There are 7 hidden switches. A switch that is on adds its own fixed numbers to the row, and there is some noise. The rows also spread widely along 10 directions, which tell nothing about the answers.
In the rows, zero is written as 128.
Some rows, each with its switches (1 for on, 0 for off) after it:
[178 136 123 135  64 133  66 122 143 155 150 134 123 167 128 145 146 117
  95 152  69 100  97  96 144] -> 0 0 1 0 1 0 0
[126 150 100 157 125 108 105 116 113 166 104 114 100 129 187 104  97 102
 166 115 183 149 110 122 168] -> 0 0 1 0 0 0 0
[153 132 116 167  91 152  95 157 140 144 133 131 105 142 138  81 122 124
 120 136 106  93 111 122 146] -> 0 0 1 0 1 0 0
[154 104 151 125 131 133 140 114 124 157  80 106 103 122 105 100 121 104
 183 138 140 164 143 144 142] -> 0 0 1 1 1 0 0
[143 125 157 133  92 142 104 130 101 138 136 158  91 153 166 107 114 138
 153 126 124 123 115 137 152] -> 0 0 1 0 1 1 0
[148  85  88 142 118 146  88 106 151 134 148  87  94 140 149  54 142 117
 171 137 117 126  83 165 196] -> 1 0 1 0 1 1 0
[135  89 144 164 126 140 126 114 128 110 114 124 106 125 106  88 110 132
 150 117  83 127 123 143 141] -> 0 1 1 1 0 0 1
[ 76  94 137  92 163 117 160  92 117 102  89 123 123 137 138  94  96 148
 192 130 141 164  97 188 175] -> 0 0 1 1 1 0 0
[153 119  79 141 103 134  84 130 139 147 141 119 105 147 159  75 132 124
 168 133 131 124  91 157 182] -> 0 1 1 0 1 0 1
[164  97 149 103 122 155 100 152 141 135 157  94 128 155  99  91 150 124
 165 138 140 104 128 145 161] -> 0 0 0 1 1 1 0
[ 99 111  66 167 155 112 113 120 144 139  86 101 107 128 176  57  81 124
 202  92 172 153  91 178 194] -> 1 0 1 1 1 0 0
[152 106  78 168 153 112  78 143 166 124 131  82 132 131 104 107 145 115
 159  91 128 122 113 132 156] -> 0 1 1 0 0 0 0
[116 110  75 108 112 121  87 100 146 140 147  93 120 157 171  88 124 124
 152 160 131 121  53 152 203] -> 0 0 0 1 1 0 0
[139 116 164 173 129 124 169 141 147 112  28 149 134 117  33 125 108 124
 111 117  38 127 157 115  79] -> 0 0 1 0 1 0 0
[161 116 210 130 107 159 113 133 152 119 151 101 130 161  78 117 117 112
  87 146 126  88 142  98 157] -> 0 1 0 1 1 0 0
[125 118 179 135 127 139 142 127 114 116 111 134 111 140 115 108 102 130
 132 123 127 121 135 128 137] -> 0 1 0 0 0 1 0
[187 129  80 181 103 139  68 161 147 180 119 134  98 132 155  93 121 120
 171  88 131 133 118 152 149] -> 1 1 1 1 1 0 0
[122 156 107 137  88  96  95 134 104 175  95 144 132 157 178 128  90 136
 157 116 130 129  94 117 155] -> 0 1 1 1 0 0 0
[128 116 178  97 135 137 138 116 146 102 127 108 142 167 110  96 116 124
 121 138 144 116 116 151 191] -> 1 0 1 0 1 1 0
[ 97 106 114  88 126  89 104  61 125 117 113 112 155 181 136 145 124 127
 169 135 110 139  66 139 186] -> 1 0 0 0 1 0 0
[115 109 168 134 168 108 131  65 119  86 123 138 105 134 131 185 105 124
 122  93 142 174 124 135 142] -> 0 0 0 0 0 0 0

New rows, each followed by its switches (1 for on, 0 for off):
[171 103 129 122 120 132  91 114 165 134 139  87 133 153  81 126 160 109
 130 146 100 115 112 118 152] -> 0 1 0 0 1 0 0
[131 138 122 156 147 101 139 175 104 145  50 156 133 125 110 119 112 136
 200  70 136 150 153 140 100] -> 0 0 1 0 0 1 0
[119 101 141 116 149 102 151 124 166 102  59 102 179 150  32 126 120 128
 128 132  63 119 121 130 139] -> 0 0 1 1 1 0 0
[127  93 115  99 103  94  75  61 107 142 147  87 127 168 150 130 151 114
 187 148 107 141  79 114 186] -> 0 0 1 0 0 1 0
[113 119 100 157 140  67  98 118 123 129  71 109 160 155 102 136 122 116
 186  83 105 133 113 101 143] -> 0 0 1 0 0 1 0
[105 118 123 149 139  76 106 115 137 136  63  91 162 172  99 127  98 101
 179  96 130 126 115  98 166] -> 0 0 0 1 1 1 0
[140  98 162 109 131 135 133 131 117 130 115 109 125 135  92  92 142 132
 182 140 117 127 128 146 141] -> 0 1 1 0 0 1 0
[139 105 151 148  92 136  93 152 127 139 115  90 151 158  74  72 145 111
 170 144  93  69 130  85 137] -> 0 0 1 0 1 0 0
[114 120 147 139 146 114 129 115 147 120  91 105 128 146 120 104  83 119
 145 113 152 139 118 141 183] -> 0 1 1 1 1 0 0
[110 126 149  76  92 116 118  65 123 133 132 122 124 176 158 133 112 123
 122 181 123 133  67 130 190] -> 0 1 0 0 1 0 0
[132  90 134 144 129 133 137 155 132 124  76 109 127 132  73  61 130 131
 194 125  94 114 132 149 133] -> 0 1 1 0 1 1 0
[108  94 105  91 154 124 105 133 130 103 152 121 136 153 139 106 136 154
 190 113 146 127  91 183 169] -> 0 0 0 1 1 0 0
[139 122 108 164 123 143 113 129 144 115 135 151 102 133 162  90  90 147
 115  98 113 130  98 170 170] -> 1 1 1 1 0 0 1
[145  72 167 143 141 159 125 118 129 115 121  85 104 123  63  75 150 108
 183 138 113 121 148 128 124] -> 0 0 0 0 1 0 0
[167 126 120 145 105 125  71 112 149 157 142 100 109 156 152 109 126 100
 146 120 151 134 107 126 188] -> 1 1 1 0 1 0 0
[101 132 163 106 121 125 127 113 131  88 138 188 122 176 167 151  70 168
  85 111 108 127  82 164 174] -> 0 1 0 1 1 1 0
[124  99 118 106 137 113 131  74 157 117 120  70 139 145 110  94 124 109
 128 166 114 138  87 140 196] -> 0 0 1 1 0 0 1
[112 109 106 117 137 103  94 116 117 115 137 140 131 148 154 141 122 155
 176  95 118 142  92 157 154] -> 0 0 1 1 0 0 0
[119 135 157 133 117 136 125 131 134 100 136 163 117 160 150 104  87 144
 111 117 140 114 111 155 177] -> 0 1 1 0 1 0 1
[133 143 118 122 107  97 106 112 115 161 106 119 131 166 161 121 102 113
 155 125 148 142 101 125 187] -> 0 0 1 1 0 1 1
[135 113 132 184 137 140 120 105 132 136 114  93  78 105 142  85 106  97
 145 122 152 147 134 118 152] -> 0 0 1 0 0 0 0
[140 127 141 151 116 137  91  96 145 129 162  96  95 143 162 110 110 106
 103 135 155 122 102 117 188] -> 0 1 1 0 0 0 0
[ 42 127  80 152 140  43 149  73 133 108  11 107 187 171 101 113  73 116
 145 121  61 124  64  99 172] -> 0 0 0 0 0 1 1
[116 129 123 145 119 109 127 114 125 151  82 114 117 133 141 103  91 119
 155 126 128 141 109 128 159] -> 0 1 1 1 0 0 0
[100 116 151 132 163  93 143  98 161  88  75  99 161 155  73 136 103 114
 117 116 111 129 118 117 166] -> 0 0 1 0 1 0 0
[115  77 129 108 180 102 155  73 149  93  85  94 151 141  74 123 123 128
 170 114 106 169 105 173 165] -> 1 1 0 1 0 0 1
[ 96  89  75 185 146  95 100  68 158  91  95 100 128 152 128  90 101 112
 155  95  86 136  78 139 196] -> 1 0 1 0 1 0 1
[135 126 173 140 133 138 132 141 134 109 108 151 136 152 101 128 107 134
 119 100 127 115 137 133 132] -> 1 0 0 0 1 0 0
[ 90  95 140 143 152 106 132 108 107  86 104 140 135 151 112 113 107 142
 178  90 104 128 117 140 143] -> 0 0 0 0 0 1 1
[127 144 115 125 126 104 113 130 128 139 103 155 138 151 160 138  98 144
 135  99 125 139 101 148 152] -> 1 0 1 1 0 0 0
[176 128 118 160  95 134  79 103 170 153 141  76 106 148 120 111 133  82
  97 152 113 113 105  93 177] -> 0 0 1 0 1 0 0
[127  96 147 117 126  87 118  49 117 131  91  94 143 157  85 162 132  99
 160 137  84 158 113 101 148] -> 0 0 0 1 0 0 1
[152 113 148 134 148 110 106 110 117 116 120 148 118 131 111 177 140 130
 161  82 120 165 142 136 113] -> 0 0 1 0 0 0 0
[148  91 141 142 171 128 132  95 142 123 103  90 109 111  98 110 121 110
 173 102 148 171 142 156 151] -> 1 0 1 1 0 0 0
[135  91 117 112 150 127  97 127 142 123 139  86 133 145 119  91 140 124
 193 119 157 130 113 160 178] -> 0 0 1 1 1 0 0
[137 136 131  77 142 118 138 116 131 133 131 120 121 152 155 111 121 131
 150 144 184 160  99 182 201] -> 0 1 1 0 0 1 1
[134 114 108 167 131 128 108 109 157 127 122  96 103 141 139  71 104 105
 140 124 152 135 107 143 200] -> 0 1 1 0 1 0 1
[103  91 150 120 160  89 149  52 148  86  67 113 156 163  72 148 100 119
 141 108  88 164 109 141 170] -> 1 0 0 1 1 0 1
[151 142 128 126 126 115 109 116 135 130 121 163 111 146 150 167 117 129
 116 104 135 158 113 149 145] -> 0 0 1 0 1 0 0
[154 128 147 128 146 102 135 121 150 118  75 138 142 149  77 165 124 119
 126 102 103 158 136 135 132] -> 0 0 1 0 1 1 0
[185  99 118 192 129 123  70 115 155 133 125  91 121 157  82 113 140  84
 161  80 114 127 142 104 155] -> 1 0 0 0 1 1 1
[126 123 124 173 128 120  95 102 143 117 128 116  98 162 165  91  88 109
 138 104 158 133 103 135 213] -> 0 1 1 0 1 1 1
[130  98 131 141 106 107  51 136 124 129 147  89 152 177 107  99 142 119
 199 108 123  84 113  97 171] -> 0 1 1 0 1 0 0
[104 110  96 130 121 124 122 160 106 123  92 158 131 148 147  62 107 163
 209 108 115 119 101 179 152] -> 0 0 1 1 1 0 1
[119 137 123 152 104 122 112 129 131 133 100 132 124 151 142 101 100 126
 135 127 112 109 100 119 157] -> 0 0 1 0 1 0 0
[128 107 116 124 123 138 121 133 136 128 128 115 135 139 123  90 118 140
 143 131 109 108  99 149 150] -> 1 0 0 1 0 0 0
[125 128 178 121 118 136 150 114 111 123  99 149 107 155 134  99  93 129
 147 130 142 140 126 152 165] -> 0 1 0 0 1 1 1
[176 114 107 157 124 147 101 159 170 143 120 112 106 132 111  86 122 118
 129 120 114 125 119 156 162] -> 0 1 1 1 1 1 0
[189 136  96 150 148 140 126 126 175 162 111  87  95 108 131  94 130  95
 121 129 162 163 123 160 171] -> 1 0 1 0 0 1 0
[110 145 156 134 129 116 144 153 113 127  87 140 146 150 115 112  95 134
 137 110 132 104 131 114 132] -> 0 0 0 0 0 1 0
[121  78 169 134 152 136 133  92 113 100 129 119 101 131 111 101 112 135
 183 107 125 154 135 159 157] -> 0 1 1 1 0 0 1
[134 102 128 135 111 146 151 104 162 133  92  76 114 142  93  46 118  99
 123 190  94 115  95 137 185] -> 0 1 0 0 1 1 1
[150 132 133 145 106 129  83 129 120 130 157 145 119 161 147 131 124 127
 131 109 131 110 113 120 149] -> 0 1 0 0 0 0 1
[135 139 174 122 116 160 144 112 125 133 143 132  78 131 178  91  90 127
 101 152 169 138 111 150 184] -> 0 1 1 0 0 1 0
[137  92 111 106 152 131 120 132 139 108 135 101 139 138  89  94 158 136
 179 134 124 121 112 165 152] -> 0 1 0 0 0 0 1
[140 121 113 175 128 154 115 174 134 134 115 150  94 129 150  76  98 139
 151  92 136 118 125 161 140] -> 0 0 0 1 1 1 0
[168  98 116 155 143 110  74  99 163 112 145  84 134 160  84 144 154  92
 141 102 119 130 123 111 165] -> 0 0 0 0 1 0 1
[129 115 152 134 120 131 144 102 124 132  81 130 110 131 105 120 111 117
 140 141 101 142 123 129 125] -> 0 0 0 0 1 0 0
[129 108 130 114 119 149 148 129 122 144  94 106 107 121 114  55 129 124
 177 171 120 128 112 158 148] -> 0 0 1 0 1 0 0
[150  98 106  87 133 132 123 143 133 132 113 125 136 142 102  92 153 142
 201 138 115 141 110 188 151] -> 0 0 1 1 1 0 1
[180 105 174 168 107 131 112 116 120 139  91 137 116 143  70 124 135 105
 167 100  78 139 165 110 108] -> 1 0 1 0 1 0 1
[162  99 127 119 118 141  73  99 154 133 195  62 112 153 148  99 147 104
 122 152 147 114  96 126 211] -> 0 0 1 1 0 1 0
[168  93 161 105 159 130 146  86 146 118 115 120 110 125  99 147 131 122
 140 116 115 187 133 174 152] -> 1 0 1 1 0 1 0
[186 126 170 113 117 188 119 153 152 148 171 115  80 127 149  78 119 124
 117 150 189 128 136 174 178] -> 0 1 1 1 1 0 0
[137 184 165 122 103 122 152 161 126 139  97 171 139 163 141 122  82 132
  80 124 149 113 133 124 155] -> 0 0 1 0 0 1 1
[146 117 151 173 116 137 106  79 149 130 126  93  90 145 137  94  89  84
 111 135 144 141 123 111 199] -> 0 0 1 1 1 0 1
